The rows come from 4 hidden closed curves, with some noise, and rows from the same curve form a group. Each curve winds through 8 dimensions. The rows are also pushed far along 5 directions, which tell nothing about the answers.
In the rows, 100 means zero.
Some rows, each with its group after it:
189 99 59 82 80 43 117 86 105 106 89 47 61 116 103 111 60 69 84 81 153 78 146 61 65 112 118 -> dav
96 108 143 83 82 83 84 110 97 121 112 83 85 56 34 119 80 86 100 119 74 111 136 123 100 101 98 -> zif
131 113 80 72 118 113 119 100 109 92 98 86 93 133 124 87 91 87 73 84 142 104 110 63 112 96 107 -> dav
87 86 92 95 123 89 105 90 103 105 116 93 87 94 98 100 74 87 90 77 97 86 84 88 71 103 91 -> dav
101 93 84 89 142 88 116 90 108 115 119 78 73 103 91 95 55 87 69 75 122 98 100 82 82 119 87 -> sobiv
156 100 99 82 123 87 105 80 110 105 99 67 71 128 92 107 59 72 60 69 142 110 118 68 96 100 116 -> zif
104 79 139 73 119 75 86 114 79 92 123 91 85 42 85 100 108 113 125 93 85 84 106 124 45 111 82 -> zif
96 103 123 90 89 103 93 98 99 121 125 108 108 86 69 100 102 87 97 106 96 99 115 115 77 102 87 -> sobiv
64 106 107 120 137 81 121 80 154 117 110 101 118 142 93 66 99 85 111 96 98 88 98 105 116 104 104 -> sobiv
79 126 117 93 71 115 93 124 90 100 100 112 116 78 73 95 111 97 108 125 69 103 113 106 117 86 111 -> zif
74 97 103 104 70 85 90 125 102 100 97 90 112 62 126 116 125 120 148 130 67 82 95 125 88 84 91 -> sobiv
96 100 112 81 90 87 87 108 95 108 112 98 104 100 91 117 99 106 117 105 94 104 113 120 92 100 81 -> Tur
139 89 70 83 96 102 85 115 80 75 94 83 77 101 136 125 87 109 96 76 114 95 89 79 70 88 105 -> Tur
97 90 106 122 88 80 103 94 103 105 85 106 120 120 79 91 108 130 117 109 102 108 99 125 127 119 102 -> zif
120 82 92 86 73 77 112 110 76 107 95 107 103 95 87 95 105 106 102 103 116 88 100 86 86 114 124 -> zif
121 88 99 86 73 99 76 138 63 85 105 100 91 65 100 118 99 129 117 90 91 92 82 108 52 95 116 -> Tur
133 100 105 94 95 104 93 82 115 92 97 87 97 119 97 113 94 89 87 86 114 107 113 97 101 92 95 -> Tur
101 75 113 101 141 93 94 81 152 121 129 79 98 144 69 82 80 85 76 79 108 98 118 89 100 113 89 -> sobiv
96 97 108 118 99 105 82 98 98 86 86 114 106 116 108 101 126 109 116 110 84 108 103 107 123 97 104 -> dav
107 56 105 65 107 73 97 124 83 94 121 91 94 73 104 105 104 134 121 83 105 79 82 108 46 115 90 -> zif
114 83 91 92 46 84 106 113 96 105 90 107 118 95 111 113 130 110 125 120 104 84 99 104 94 94 118 -> dav
114 103 78 77 92 73 111 116 57 72 74 100 90 83 125 100 107 115 120 101 106 89 93 85 96 103 112 -> Tur
111 92 95 80 138 97 96 97 90 89 113 102 82 110 134 108 99 104 104 75 122 100 87 103 65 103 80 -> sobiv
82 83 91 104 124 101 98 92 126 120 119 98 112 154 108 106 82 115 97 79 114 111 81 111 106 106 79 -> zif
54 109 107 99 105 110 94 112 84 112 111 102 90 58 87 113 87 98 100 117 69 107 96 111 102 99 81 -> sobiv
110 91 92 96 49 92 94 108 105 99 84 108 116 114 124 121 136 96 127 123 95 90 107 95 111 78 120 -> dav
131 91 74 90 105 89 108 82 117 128 111 67 80 125 86 104 56 73 59 87 129 100 124 68 93 114 89 -> sobiv
152 79 84 77 110 49 111 80 132 116 118 71 81 146 63 90 67 76 84 70 139 80 139 76 69 128 103 -> Tur
81 89 74 103 96 109 112 108 82 85 74 129 128 141 146 96 124 132 114 100 113 107 52 93 136 93 117 -> Tur
77 103 97 89 126 87 98 109 97 111 124 90 80 92 91 110 64 96 101 82 93 97 92 107 70 105 83 -> Tur
119 118 74 104 43 104 80 112 69 87 70 114 94 104 81 113 111 83 97 130 76 105 132 73 130 95 127 -> Tur
118 90 105 95 112 116 104 101 106 105 108 99 91 105 77 96 82 96 65 82 122 109 90 87 94 103 124 -> sobiv
92 97 115 101 74 126 84 101 110 110 99 112 118 109 76 97 119 81 85 124 78 108 116 84 136 86 115 -> sobiv
70 82 139 107 161 108 98 73 112 109 121 93 101 87 73 93 77 118 82 78 96 120 81 134 103 119 55 -> zif
70 106 108 106 93 98 118 114 134 100 102 96 129 93 128 94 119 123 136 106 96 87 74 129 99 83 98 -> dav
69 67 135 89 83 120 66 122 61 95 105 125 114 61 104 133 134 139 126 117 65 119 69 139 98 93 79 -> zif
82 93 99 97 68 116 85 106 75 85 91 117 113 73 100 110 122 105 109 119 66 98 93 100 109 91 92 -> dav
138 71 109 66 145 88 102 112 109 93 139 71 78 95 101 87 76 119 90 49 136 84 93 97 29 117 88 -> dav
68 96 109 116 164 124 106 61 135 94 106 125 124 173 113 66 112 91 84 78 105 114 84 89 142 102 82 -> dav
92 106 97 113 112 67 109 107 147 117 112 82 108 135 73 81 75 109 115 87 105 89 103 113 93 109 113 -> Tur
129 90 109 43 105 149 98 127 66 115 150 95 82 68 102 120 71 102 52 66 140 114 83 86 40 95 82 -> dav
71 98 132 107 124 102 107 95 102 121 117 104 102 83 63 96 77 103 89 92 93 113 83 122 100 108 96 -> zif
81 89 84 122 114 87 108 109 109 92 82 106 105 128 137 95 123 139 131 107 106 104 84 115 129 112 101 -> dav
72 114 101 105 120 164 79 94 90 84 98 116 108 110 135 117 106 105 81 99 83 133 78 99 135 76 69 -> dav
64 108 118 100 81 131 71 126 70 98 94 121 91 61 94 136 118 106 109 131 59 126 94 120 120 83 102 -> sobiv
39 85 111 116 97 136 87 100 104 79 85 147 128 116 138 118 150 111 128 115 61 110 55 111 143 68 106 -> Tur
112 118 126 60 104 136 78 86 79 119 136 103 91 94 51 116 66 67 52 87 103 129 130 95 91 98 56 -> Tur
106 109 92 120 133 104 112 64 128 105 94 81 107 137 101 87 74 102 74 84 123 117 102 106 128 113 70 -> zif
88 135 114 96 93 81 103 86 112 109 100 95 89 93 36 93 81 58 93 119 73 101 155 96 124 106 95 -> Tur
105 101 84 107 85 84 98 94 67 76 74 105 90 82 112 113 110 107 115 109 87 100 104 101 109 107 93 -> Tur
104 117 85 102 93 91 114 100 100 86 78 103 112 105 142 90 122 96 121 109 106 85 95 90 106 85 113 -> sobiv
102 115 100 101 87 123 106 89 92 107 108 105 118 88 93 85 102 97 85 106 103 101 107 106 96 106 73 -> zif
107 73 93 72 76 120 72 141 75 85 102 110 90 95 134 133 128 115 113 107 94 102 88 85 89 80 120 -> dav
103 92 83 94 96 87 100 128 67 86 99 90 80 62 126 120 82 126 117 83 100 90 66 105 56 97 112 -> Tur
115 112 89 84 55 113 89 113 84 99 89 92 102 81 121 121 113 84 100 124 92 97 115 84 103 75 103 -> sobiv
68 111 113 136 153 47 124 69 171 122 111 62 99 112 89 73 79 102 128 97 97 83 117 141 99 124 66 -> zif
90 113 117 102 91 109 95 97 117 112 111 101 114 93 68 95 102 103 98 113 91 107 115 127 105 106 80 -> sobiv
86 89 83 122 127 108 88 97 118 81 84 102 95 139 129 103 106 106 105 93 90 107 83 87 128 92 113 -> dav
96 76 97 72 117 120 85 119 63 82 110 98 85 66 137 109 104 106 93 87 89 94 74 73 71 88 91 -> sobiv
125 119 100 97 65 92 105 103 96 112 107 83 105 69 73 90 91 98 97 113 104 89 130 111 79 110 89 -> zif

New rows. What belongs after each?
91 79 94 91 82 114 109 98 91 100 99 117 111 98 102 113 105 104 92 97 104 101 71 95 102 95 106 -> Tur
130 95 109 71 56 95 102 113 47 84 92 105 87 33 76 116 102 96 96 107 96 91 107 92 71 100 113 -> Tur
111 105 88 69 94 108 110 132 81 85 95 102 87 92 140 106 113 101 105 99 118 95 91 73 93 83 129 -> dav
122 95 97 105 90 89 109 110 133 114 101 90 99 135 91 96 97 98 97 97 124 98 109 92 107 100 138 -> dav
131 128 99 82 88 95 121 78 90 104 82 103 114 133 75 81 89 81 72 101 134 117 127 79 140 106 109 -> Tur
118 68 84 80 91 78 99 127 100 99 100 101 83 105 117 128 112 119 120 95 125 91 80 108 68 101 129 -> sobiv
141 82 84 99 111 95 100 71 132 86 88 87 103 163 125 107 101 98 91 75 135 103 101 87 112 96 97 -> Tur
77 125 124 136 127 85 99 65 145 114 108 83 110 113 58 81 80 94 105 103 79 106 131 139 121 118 57 -> dav
106 125 110 116 97 98 84 85 98 78 81 97 95 93 80 101 104 91 109 111 74 109 132 110 124 99 86 -> Tur
70 121 114 127 99 134 87 102 119 92 82 121 120 126 78 84 123 102 96 127 69 124 112 102 172 93 115 -> dav
115 119 99 81 125 115 110 83 97 99 113 95 100 102 111 80 84 74 72 80 118 97 103 78 82 93 83 -> sobiv
106 104 92 93 98 100 100 101 119 119 111 91 104 134 94 110 75 95 88 87 117 109 97 98 101 93 102 -> Tur
105 116 88 117 81 115 120 81 153 120 90 96 127 160 94 89 100 85 80 110 124 109 113 91 152 91 114 -> dav
84 128 109 76 75 109 91 124 75 105 103 110 108 86 77 105 97 98 103 119 80 110 112 102 113 89 101 -> Tur
106 111 99 126 116 76 94 73 123 77 76 92 100 128 97 92 108 101 119 103 89 102 126 112 130 108 87 -> Tur
119 85 68 70 115 127 108 111 90 72 89 104 101 136 178 104 123 118 94 82 138 103 71 66 108 84 103 -> dav
56 94 82 103 96 108 111 107 102 92 89 115 118 106 145 104 124 117 124 114 87 94 70 104 122 88 91 -> dav
87 95 79 88 92 114 121 121 88 91 86 118 112 110 149 99 127 119 111 107 117 98 71 86 121 89 121 -> dav
135 110 63 96 85 55 117 102 92 96 71 75 78 111 127 107 89 88 110 105 124 87 121 74 104 103 125 -> zif
105 88 101 104 86 66 115 103 112 110 111 76 106 70 111 106 91 127 130 91 111 76 85 135 53 108 83 -> dav
90 76 77 106 91 64 110 87 105 96 74 114 108 146 141 115 129 108 136 110 109 95 88 100 129 101 108 -> Tur
106 122 114 80 103 82 112 111 82 111 110 84 101 75 79 96 69 116 102 91 115 106 102 123 81 110 84 -> Tur
75 122 96 110 116 125 96 84 86 97 88 116 105 117 120 102 102 91 91 108 90 124 98 96 140 92 79 -> zif
96 97 88 95 91 79 117 107 103 108 92 121 99 118 103 104 114 94 115 108 117 92 91 101 101 103 130 -> sobiv
107 87 106 55 108 109 113 111 82 109 125 92 95 75 107 116 71 106 81 70 129 101 68 99 58 94 87 -> Tur
96 98 110 88 110 89 99 103 96 80 88 103 100 103 142 117 118 110 131 95 100 101 84 109 102 81 100 -> Tur
125 102 80 82 103 73 127 95 116 118 104 100 87 131 91 94 86 70 85 88 141 87 109 76 85 108 132 -> sobiv
104 69 98 85 154 95 105 78 127 99 122 111 105 162 121 82 110 98 95 66 131 94 85 89 82 111 87 -> sobiv
122 94 130 70 72 103 93 116 76 101 114 104 97 46 76 102 116 88 98 108 94 86 113 96 62 94 112 -> zif
105 89 108 83 86 120 90 102 96 92 105 109 109 98 93 110 108 102 93 95 96 105 91 100 98 89 96 -> Tur
105 120 96 103 85 78 123 91 103 98 95 77 102 61 83 88 77 96 101 101 98 81 109 107 84 106 90 -> dav
93 123 102 108 58 99 99 127 98 104 78 109 97 92 105 117 119 87 120 132 85 104 111 93 129 76 150 -> dav
86 78 72 121 79 83 107 90 131 118 80 112 118 163 139 111 130 95 124 121 109 95 93 92 137 91 120 -> sobiv
134 100 89 89 99 112 92 109 89 78 80 92 83 105 120 108 103 91 84 97 111 106 104 67 110 85 131 -> sobiv
106 57 94 81 105 111 93 124 56 100 113 113 79 75 141 132 100 117 97 79 116 100 48 90 50 92 118 -> sobiv
110 83 81 99 91 106 85 89 68 54 55 130 106 139 168 120 154 110 125 108 98 111 87 82 140 84 105 -> Tur
96 131 95 79 71 107 100 107 46 86 80 107 92 59 96 117 97 93 98 122 84 113 114 95 120 94 86 -> Tur
74 130 112 113 90 117 102 109 113 106 89 115 108 111 97 99 114 86 105 124 84 114 109 98 144 82 126 -> dav
94 103 104 86 92 121 82 97 81 108 114 108 101 93 111 116 108 91 95 109 92 108 111 104 94 94 65 -> zif
88 97 129 99 120 109 89 101 94 100 103 99 93 85 97 115 91 104 95 94 92 118 86 113 105 90 101 -> zif
145 108 72 105 76 55 122 98 124 88 75 60 88 98 105 94 82 86 107 95 117 68 117 77 87 94 137 -> dav
93 151 120 100 107 148 104 77 71 99 100 115 106 77 66 81 82 74 54 106 91 131 122 94 136 101 73 -> dav
107 97 91 106 135 93 121 73 139 128 126 75 98 128 102 88 63 88 76 70 135 94 97 100 77 113 75 -> zif
98 125 111 93 145 126 116 85 122 112 129 80 92 100 96 90 53 81 61 64 122 109 90 96 82 93 79 -> dav
73 111 88 113 101 103 93 79 109 90 81 122 109 143 91 96 116 78 102 120 73 110 122 87 159 99 95 -> Tur
115 116 84 118 56 98 111 94 129 116 81 96 127 140 83 91 101 97 94 119 115 103 119 97 140 98 119 -> zif
68 75 96 93 106 58 100 119 108 108 110 102 96 97 132 112 122 113 154 108 89 74 85 119 68 99 99 -> sobiv
82 92 93 96 115 53 110 101 122 121 115 85 86 107 106 104 90 89 127 102 101 78 109 107 74 108 95 -> sobiv
66 125 113 90 118 154 92 110 74 92 106 126 96 70 101 115 96 101 78 102 86 129 74 114 109 85 85 -> sobiv
78 88 102 96 99 91 110 82 97 90 82 116 121 115 120 108 127 116 121 111 99 107 91 118 135 103 74 -> Tur
54 87 113 103 107 87 98 111 96 106 121 103 98 54 91 107 90 106 124 97 62 81 74 122 64 98 87 -> dav
81 119 132 85 122 150 82 97 91 100 122 108 113 94 54 90 77 106 63 87 83 133 101 111 119 100 64 -> zif
99 102 95 113 119 89 97 83 95 100 93 92 93 107 112 99 96 99 103 100 99 104 109 103 108 110 79 -> sobiv
84 121 99 114 107 78 105 98 106 96 83 90 99 103 98 94 95 106 118 113 87 104 114 112 127 105 95 -> zif
74 93 82 101 100 110 87 104 70 96 92 127 113 128 124 109 113 126 112 105 92 118 77 108 121 105 80 -> Tur
74 102 111 117 150 87 115 70 142 119 115 114 108 148 64 77 91 100 94 89 114 111 103 129 117 131 81 -> sobiv
59 70 87 105 154 118 99 86 99 88 112 116 102 124 139 99 97 111 95 71 93 101 50 92 97 100 74 -> dav
73 122 121 133 150 92 98 60 139 115 109 82 107 125 73 67 80 82 92 100 81 108 133 111 131 115 61 -> sobiv
92 96 96 96 63 107 110 124 113 109 101 99 116 92 116 113 114 112 115 112 104 92 82 108 97 82 119 -> dav
85 74 62 109 82 124 103 99 102 95 78 120 125 154 185 128 138 126 116 108 120 111 55 95 137 80 97 -> dav
114 102 89 87 119 131 113 76 93 109 122 103 107 106 105 80 85 85 57 80 127 101 97 81 80 110 67 -> zif
130 108 90 66 131 135 90 72 97 106 113 101 103 176 110 102 74 79 47 67 143 135 109 68 121 96 69 -> Tur
122 90 74 96 86 52 121 91 121 113 100 73 86 106 90 101 73 74 99 91 113 69 111 76 74 105 121 -> dav
84 88 78 120 139 89 114 79 126 105 104 105 112 155 151 87 106 110 113 83 122 94 75 102 100 107 83 -> zif
77 115 106 111 112 140 97 81 100 112 113 125 120 123 112 92 106 90 84 98 98 115 90 101 114 94 76 -> zif
103 96 62 104 91 79 91 95 103 91 81 97 92 142 120 114 103 100 114 107 97 99 113 87 122 104 94 -> Tur
112 111 118 79 69 124 80 127 62 88 104 99 96 32 93 117 105 111 100 111 83 103 99 114 71 87 95 -> sobiv
97 123 94 117 62 99 98 99 98 120 84 94 106 106 86 121 87 99 98 124 95 119 114 113 134 97 100 -> zif
96 89 65 96 76 117 77 106 66 76 77 131 99 126 125 118 126 98 103 113 80 107 97 68 127 90 109 -> Tur
110 98 87 69 107 106 125 92 89 98 114 92 104 86 127 97 86 94 83 77 128 85 81 85 66 96 77 -> dav
